The rows of a group lie close to one hidden flat surface of 14 dimensions, which may be shifted away from zero. Surfaces can cross.
Known rows, each followed by its group:
[ 62  -5  21  53  26 -41  12  -3  58 -11  23  -3  21  43  32  16   7   5
  36 -18 -35] => (1)
[ -3  41 -59  12 -23  -6  -9  41 -51  -5   9  48  -2 -51 -12 -10 -35 -11
  -5  48  -1] => (1)
[ -4  -5  -2  36  13 -35  26  48 -14  19 -21 -63  28 -34  -1 -31   7  49
  18  21  13] => (0)
[ 21 -11   9   9   4  35  20 -48  31  19  13 -23  19  18  -4 -19  21   0
   5  -1 -17] => (3)
[-11  34  -3  42  32 -23  35   6 -19 -22  61 -26  24  17  54  32 -22  16
  40  10  -8] => (2)
[-17  22 -65  10 -21 -30 -38  16  15  37  13  72  12 -22 -31 -45 -12 -25
  -4  -4 -40] => (2)
[ -6  -8 -34  23   7 -59 -22  13  56   6  52  31 -11  -6  23 -34  -5  21
  36 -24  15] => (0)
[-20 -27  23 -31  51  40  -7   9 -52 -15 -21   1 -33  16  18  34 -19   4
 -18 -28  31] => (1)
[  8  -3  24  -3  -4  47  27   0  12  -4  17 -30   2 -49 -76  17 -21  28
   0  20 -26] => (3)
[-18  13   3 -12 -35 -20  -8  38  -7  -1  21  15 -16 -41 -29 -11 -22 -41
  30  55   8] => (3)
[ 24  -4   9  40 -18   3  22  -7 -12 -49  22  -3  24 -39 -20   5  19  51
   5  27   4] => (1)
[-46  20 -13 -16  53   0  27 -11  14  33  44 -29 -12  22  26  22 -39   1
  29  -4 -33] => (2)
[ 61  12  20  17  64  50   4   4  42 -11  32 -13  21 -30 -40  30   9  -7
  41  11 -40] => (3)
[-13 -16   2  45  22  25  15   9 -13  34  39 -20   5 -30   1 -42 -12  72
  -8 -22 -66] => (1)
[ 18  21  -6 -16 -31   6  -8  36 -22  32   6   7 -19 -19   5 -50 -38 -40
  -4  -2 -11] => (2)
[ 73  29  -6 -13  -6  36  21  -3 -18  12 -34  -7  13  -7 -33  18   5  -3
 -36 -11 -62] => (0)
[-51  -9   8   2 -11 -43 -33  25 -52 -91   1   2  11 -36   8  17  37  27
 -11   4 -34] => (1)
[-24 -35  23   9  31  10  -9   2 -41  13 -46  30 -17  34   3  31   7  25
 -25 -22  36] => (1)
[ 34  37 -33  -9  -8  24   4 -42  51  10 -10  30  10  22 -31  43 -22   2
 -20 -32  36] => (0)
[ 49  79 -36 -28  28 -11  41  23 -34  16 -10 -30 -16 -10  13  47  10  26
   3  13   6] => (0)
[  3  37 -68  59  40 -15   4  18  -7  30  16  29  34  -3  18   7 -30 -19
  33  35 -10] => (2)
[  4   4 -16 -10 -10 -53   2 -16 -15 -18   6  23 -22  51  51  22  -1  25
 -11 -41  32] => (2)
[ 46   0   2 -21  41  15 -32   4   3  22  18  55 -35  26  22 -11  22 -34
   5 -38 -31] => (3)
[ 26  -6 -12  59 -25  13 -43  13 -11 -24   0  45  24 -33  12 -42  20  10
 -23  -3 -79] => (3)
[  8   7 -12 -27  51 -23  17  21  -4  29 -26 -15  -3 -14 -34  12  43 -18
  21  44 -38] => (2)
[  9 -15  24  -7  53  35  -3  20   2  28 -42 -12  -7  10 -27  27 -27   8
  -3 -31  65] => (2)
[  2 -10  12 -45  35  37  16 -10   2   4   7 -10 -26  18 -22  39 -52  16
 -10 -51  61] => (1)
[ 20  32  -3  27  14   8  10  38  48  67 -33 -34  -4 -25 -19   3   0  32
   9  23  20] => (0)
[ -1   5  -1  -9 -76 -35   7 -37  17 -52  14  26 -12 -13 -22  20  28  39
 -32   8 -77] => (1)
[-28   0   3  -1  32   4  16 -10 -17  27   1 -17  39   9 -35  -1  24 -13
  21  11  40] => (0)
[  9 -10  32  -4   6 -45   6  32  50 -29  10 -81  -3  -2  23   2 -27  29
  24 -43  12] => (1)
[ -6   1  -4  33 -40  -7 -15  40 -73  -8 -46  -2  27 -15  40 -45  -7 -27
 -29  30 -54] => (1)
[ -3  18   9   4  15 -22   7   8 -10  39  18   3  33  12 -48 -21  30   4
   7 -35 -21] => (2)
[-13  -8  -3   0 -17  -8  -9   5   2 -28 -44 -25  36  -6  -6   7 -18 -42
   5  29  36] => (2)
[-26  -3 -16   9 -25   4 -22   8   3  10 -19  24  -2 -10  -4 -13 -37  -7
 -15   5  42] => (0)
[ 19  38 -53   4 -28  34  -1 -48  49  16  29  20 -17  23  65 -13 -41 -35
   5   8  23] => (0)
[ -8   5  28 -24 -27 -18  10 -12 -13  12 -29   6   9  10 -37   5  68 -60
  -4  61 -90] => (1)
[-46  29 -13  45  -9  13 -63   1   4   7 -37   3  54  -7   3 -16  23  -5
 -26 -33 -25] => (0)
[-52 -35  24  21  -2  10   9  -7 -48   4  -1   1   1  -5   6 -16  32  39
 -15  23 -38] => (1)
[ 17 -28  24  -1  50  48   5  15 -32  47  -6  28 -63  -3  15  -8  12  39
 -15  -3   8] => (3)
[ 14   9 -38  51 -20  10   3 -47  51 -11  28  20  45   2   1  -5  -8   8
  11  10  19] => (3)
[ 32   4   5  26  36  -4  21  -7 -18 -59  14 -59  63  -3  18  17  27  19
  26 -13   5] => (3)
[  8 -20  53 -37 -23  24 -25  15 -28 -39   2   8 -18 -11  -4 -11  12 -84
   8  32 -39] => (3)
[ 20  32 -27 -19 -56 -17  13 -13  27  18 -10 -16  17  16  -4 -24 -30 -52
  -1  12   3] => (0)
[-22 -10 -19 -10 -16  -5  14 -17  10  39 -21   6   3  10 -33 -10 -13   2
  -8  11  69] => (2)
[  4 -13   5  34 -23  19 -24  35   9 -32   9  -5 -25 -42  44 -29 -36   3
   9  23 -15] => (3)
[-44  -9 -40  26  17 -18  -5 -31  49   9  -2   1   6  22  23  18 -29  36
 -13 -18 -27] => (2)
[  0  36 -46 -36   1 -35 -34  12 -30 -49  23  47 -32   4  45  24 -14  -1
 -17 -46 -19] => (0)
[-38 -14  -2  16  12 -15 -22   0 -41 -42 -31 -20  71  -5  -1   4  25 -26
  -4   6 -40] => (2)
[ 12   1  -6  59 -40  23 -20  13 -17  -1 -42  16  34 -32  -6 -26 -13  -4
 -35  27 -71] => (3)
[ 11   5 -37  31 -32   6 -16  41  21  32  10  32 -60 -56  22 -42 -41  47
  -6  22 -21] => (0)
[ 29  12  -6  -9  31 -10 -24  38 -22  26  23  25  22   9 -15 -38  -8 -65
  35 -27  44] => (1)
[ 24   9  -9 -29  -7  23  35 -35  56  -1  21 -16 -47   2   9  29 -25  24
   1   2  19] => (0)
[  2   2   9   4  19  10  -5  25 -11   5  -7  36 -13 -15 -50  29  -6 -14
  21  37  45] => (3)
[ 15  13  -2 -22  20 -47 -22  39 -28  27 -24  14  33  21 -35 -19   1 -33
  -5 -63  20] => (1)
[ 48  10  50  -1  10  61  33   7  38  16   9 -63 -27  13  21  24 -69  -7
  14 -10  16] => (2)
[-34  18  -4 -19  50  -4  17   5 -41  20   8 -33   9   6  15   7  34  -7
  34  18  29] => (0)
[ 26   1 -34  25   6 -27  30  -1 -12  42 -43 -11  15  34  58 -15   1  -8
  -7  29 -26] => (2)
[-15 -29   9  -5 -14  18  -2  30  -1 -12   3  21 -45 -60 -55  10 -51  44
 -21  17 -17] => (0)
[ 24   3 -12  -4 -23  20 -18  -7 -18 -51  -3  75 -45  -1  11  50 -14 -26
 -11  37  -1] => (3)
[ 27  14  -3 -14  38 -55 -27  50   5  13  -7   5 -26  15  41 -10  19 -15
  15 -36 -17] => (3)
[-49 -11  10   3  15  46   4 -11 -31  10 -12 -45  25 -10 -12  -2 -24  21
 -31 -24 -59] => (3)
[ 34 -25  35 -22 -43  -3  -6  -7   0  -1 -21  -1 -35  24  31 -26  19  -3
 -32 -40  -9] => (2)
[ 16 -33  20  55 -16  31 -55  25  -6 -10 -20   2  65 -18 -11 -70 -14 -24
 -12 -48  -7] => (1)

New rows, each followed by its group:
[ -6  -5 -43  10 -24 -40  12  27  -3 -57  34 -15   1 -24  45  -4 -85 -15
  27  28  17] => (0)
[ 41 -12   1  -7  22  17  -1 -18 -14 -13   7  33 -12  29  32   8   7 -16
   5 -12  68] => (3)
[-25  -4  17 -10  22  12 -18   2 -50   7 -50   8  24  16 -29  19  18  -4
 -26 -21  60] => (0)
[ -7 -23  19  -1 -22 -16  32 -46  38 -44  30 -18   8  33   4  31  -6   4
  18   8  46] => (1)
[  6  -1 -15  31 -10  64   5 -29  44  80   1  11 -20  11  24 -44 -26 -14
   7  31  47] => (0)
[ 16 -16  61   9  24  17  -8  -5 -17 -53 -12 -37  34  42  18  39   4   4
 -10 -64   4] => (2)
[ 64  13 -21   9  -9 -40  11  -7  -5 -36  19  32  22  28  -5  21  -7  10
   0 -41  35] => (1)
[-37 -26   0  26  12  66   1 -52  -8 -58  38   5  -4  -1  56  20  -2 -19
  22  58   5] => (3)
[ -2  49 -11   3  -6  -9   7   5 -31  14 -22 -18  -9 -13  42   2  76  44
  -5  28  33] => (0)
[ 16  70 -44 -16 -21 -15  14  25  -1 -15 -12   8 -31 -19  16  51 -24 -15
  11  56  51] => (0)
[-40  -7 -21 -37  -3  18  -7 -21 -37  -9  19  41  -2 -25 -42 -11  29 -39
   5  46 -11] => (2)
[ -6  -8  47 -47  37 -11   8  41 -11 -36  27 -62 -21 -14   3  17  -8 -32
  51   5  39] => (3)
[-26 -16   4 -26   2 -43  -8   7  15  39 -31  -9  -7  13 -30 -20  19  31
 -23 -43  12] => (2)
[ -3 -11  38  48  -1 -22   2  20  37  -1 -22 -79  22  32  66   2 -46  19
  10 -30  13] => (2)
[ 14 -14   0 -11  15  11  43 -40  29  17  32 -43  22  16 -13 -16   0   9
  18 -10  -8] => (0)
[ -2   8  24 -23   6  -6  -3   4  53  60   1 -19  -2   2 -45 -23  32 -12
   4 -20 -47] => (0)
[-17   9  28   3  20  44   9 -14 -40   3 -46 -63  46  20  29   4  38 -71
  17  48  32] => (0)
[-41   8  -5 -45 -13 -36   3 -15 -43 -45  35  -5  -5  -1  17   3  28 -30
   8  15 -43] => (2)
[ -9  27 -30 -16  70 -45   1  25 -38  29 -23  12   7  35  16  36  11   1
   3 -32  -5] => (3)
[ 10   3  -1 -12 -18   0 -22 -44  57 -16 -18  -1   9  37  11  11  14  12
 -27 -65  17] => (0)
[ 45 -14  24  14  16 -16  21  31  36  20 -18 -36  32 -10 -48  -9   1 -17
  31  22  -4] => (0)
[-11   6  15   7 -13  -9   7  36 -25  34 -44 -43   0 -19   9 -29  17  25
 -16   6  -1] => (0)
[-24  17 -10   1 -37 -14 -10   0 -10 -43 -20  10  35  -6 -30  30 -22 -50
  -3  40 -17] => (3)
[ 39 -18  34  17  -6  -4  -8  20 -10 -29 -41 -54  26  -1  35 -24  16   5
 -12 -28 -32] => (3)
[ 15  14 -30  21 -38  12 -18  12 -29   2   9  45 -16 -17  49 -38   5 -49
  11  63   5] => (0)
[-23   4 -19  10 -17  17 -23 -26  40 -13  20  11   9  21  52  -7 -25 -96
  31  44 -20] => (3)
[  5 -60  42 -32 -22 -14   1   0  48  -8  29  14 -75 -19 -19 -18  11  32
   4   5 -10] => (0)
[ 68 -23  38  -3 -11 -17  32   0 -57  -6   2 -22  13  30  28 -47  36   4
 -16 -43  -6] => (1)
[  3  -7  -4  27  17  26   2 -43  52  19   7  -6   8  28  33 -12  21 -15
  14  16 -26] => (3)
[ 11   8  17   3  62  15  15  13 -43  31 -36 -27  10  13  -7  19  44  34
  -9 -20  39] => (0)
[-44 -14  28   6   7  20   4   8  21  22 -17 -52   1 -23 -27   0  -3  35
  -2   7   3] => (0)
[ 32  60 -23 -13  39  -2  19 -19  -9   1  13   4  12   0 -17  43  69  29
   8   0 -13] => (0)
[-49  38   7  -4  -1  16 -50 -21   6 -42 -45 -11  21  14  22  55  43 -35
  -2  17  48] => (0)
[-41 -37  -6  44 -39  -5 -11 -45  47  14  23  62 -16  17  -3 -11   0  45
 -12   3  23] => (1)
[ 17  47 -34 -14  52 -33 -23  72  -8  39 -15  39 -18 -19 -38  33 -19  -6
  12 -15 -19] => (1)
[ 44  29 -12  -1   5 -19  18  -1  39  51  17 -16   4  11  18 -41  38 -20
  33  18  -8] => (0)
[  1 -20  25  16 -33 -59  16 -37  21 -29 -13   3  25  45  -4  20  37  21
 -10 -15   0] => (1)
[ 73 -36 -15  47 -23  19  14   4   5 -30  11  11   5 -30  21 -34 -35  46
 -22 -14 -53] => (0)
[-21 -14  33  29 -23  22  24  -9  25 -18  30 -47 -21 -19  10   4 -29  82
  -4 -14  32] => (2)
[ 24  14 -39   2   6  13  14 -65 -53  -4  -2  52  26  42  17   7  50   3
 -47 -19 -73] => (3)
[-59  -7 -17  26   1  15 -14  24 -28  10  24  13   7 -47 -28 -25 -34  52
  -9 -12  -9] => (3)
[ -1  27 -14 -48  -8 -17   9 -13 -12 -46  41  15  20  -7 -64  41 -17   1
  -3 -38   1] => (3)
[ 11  26 -36  -1  -1 -30  26 -13   5  -5  32   8  -5  17  52   7   7 -44
  30  51 -52] => (2)
[ 30   2  12  28  17   3 -15  -2  49  23 -26  27   8  24 -18  29  -3  -7
 -16 -18 -84] => (1)
[ -6 -17  -4  22 -51   4   0 -12 -23   6  -2  14  28   7   4 -50 -14 -28
 -10  10  36] => (1)
[-15  43 -38   9 -34  23  13 -26 -33  23 -17 -18  43  16  29 -25  -3 -36
  -6  29  38] => (0)
[-31 -10  27 -22 -31 -41 -28  13  -4 -14   1  10  31  -4 -64 -22  18 -22
  -1 -37  14] => (3)
[  7  -6  47  10  32   9   3   5  -2 -29   0 -44   8  28  16  50 -25  19
   8 -49  48] => (2)
[ 28  -6   8  16  90  34 -35   6  35 -15  44  31   0  -8 -17  25  18  14
  28 -40 -26] => (3)
[ 17  -1   5   4  20  17  21  -3  -9  31  19  -7  19  17  -6 -18 -14 -30
  14   2 -29] => (1)
[ 18   6 -20   4  56   9   7 -28   9  -9  23  28   7  43  26  39   7 -30
  41  18  73] => (3)
[ -5 -21 -22   1   6  28  19   7 -46  50 -30   5 -26 -18  14 -39  11   3
 -15  52 -14] => (2)
[ 40   1   4 -13 -37   1  44  -4  -3  52   3 -26 -13   0   2 -55   3   3
  -4  11  27] => (3)
[-17  -2   5  32 -19  -9  17   8   0 -53  -5 -67  42 -18  22  13 -40  -3
  18  28  20] => (1)
[-12 -25  28  16 -21  44  -5   9  17  33 -63 -19  -6 -10 -41   3 -44  20
 -51  -9 -20] => (3)
[ 56  33 -48   4  20  44  31 -34 -10  66  -9 -24  16  50  77 -32 -28  -3
 -17 -44  24] => (0)
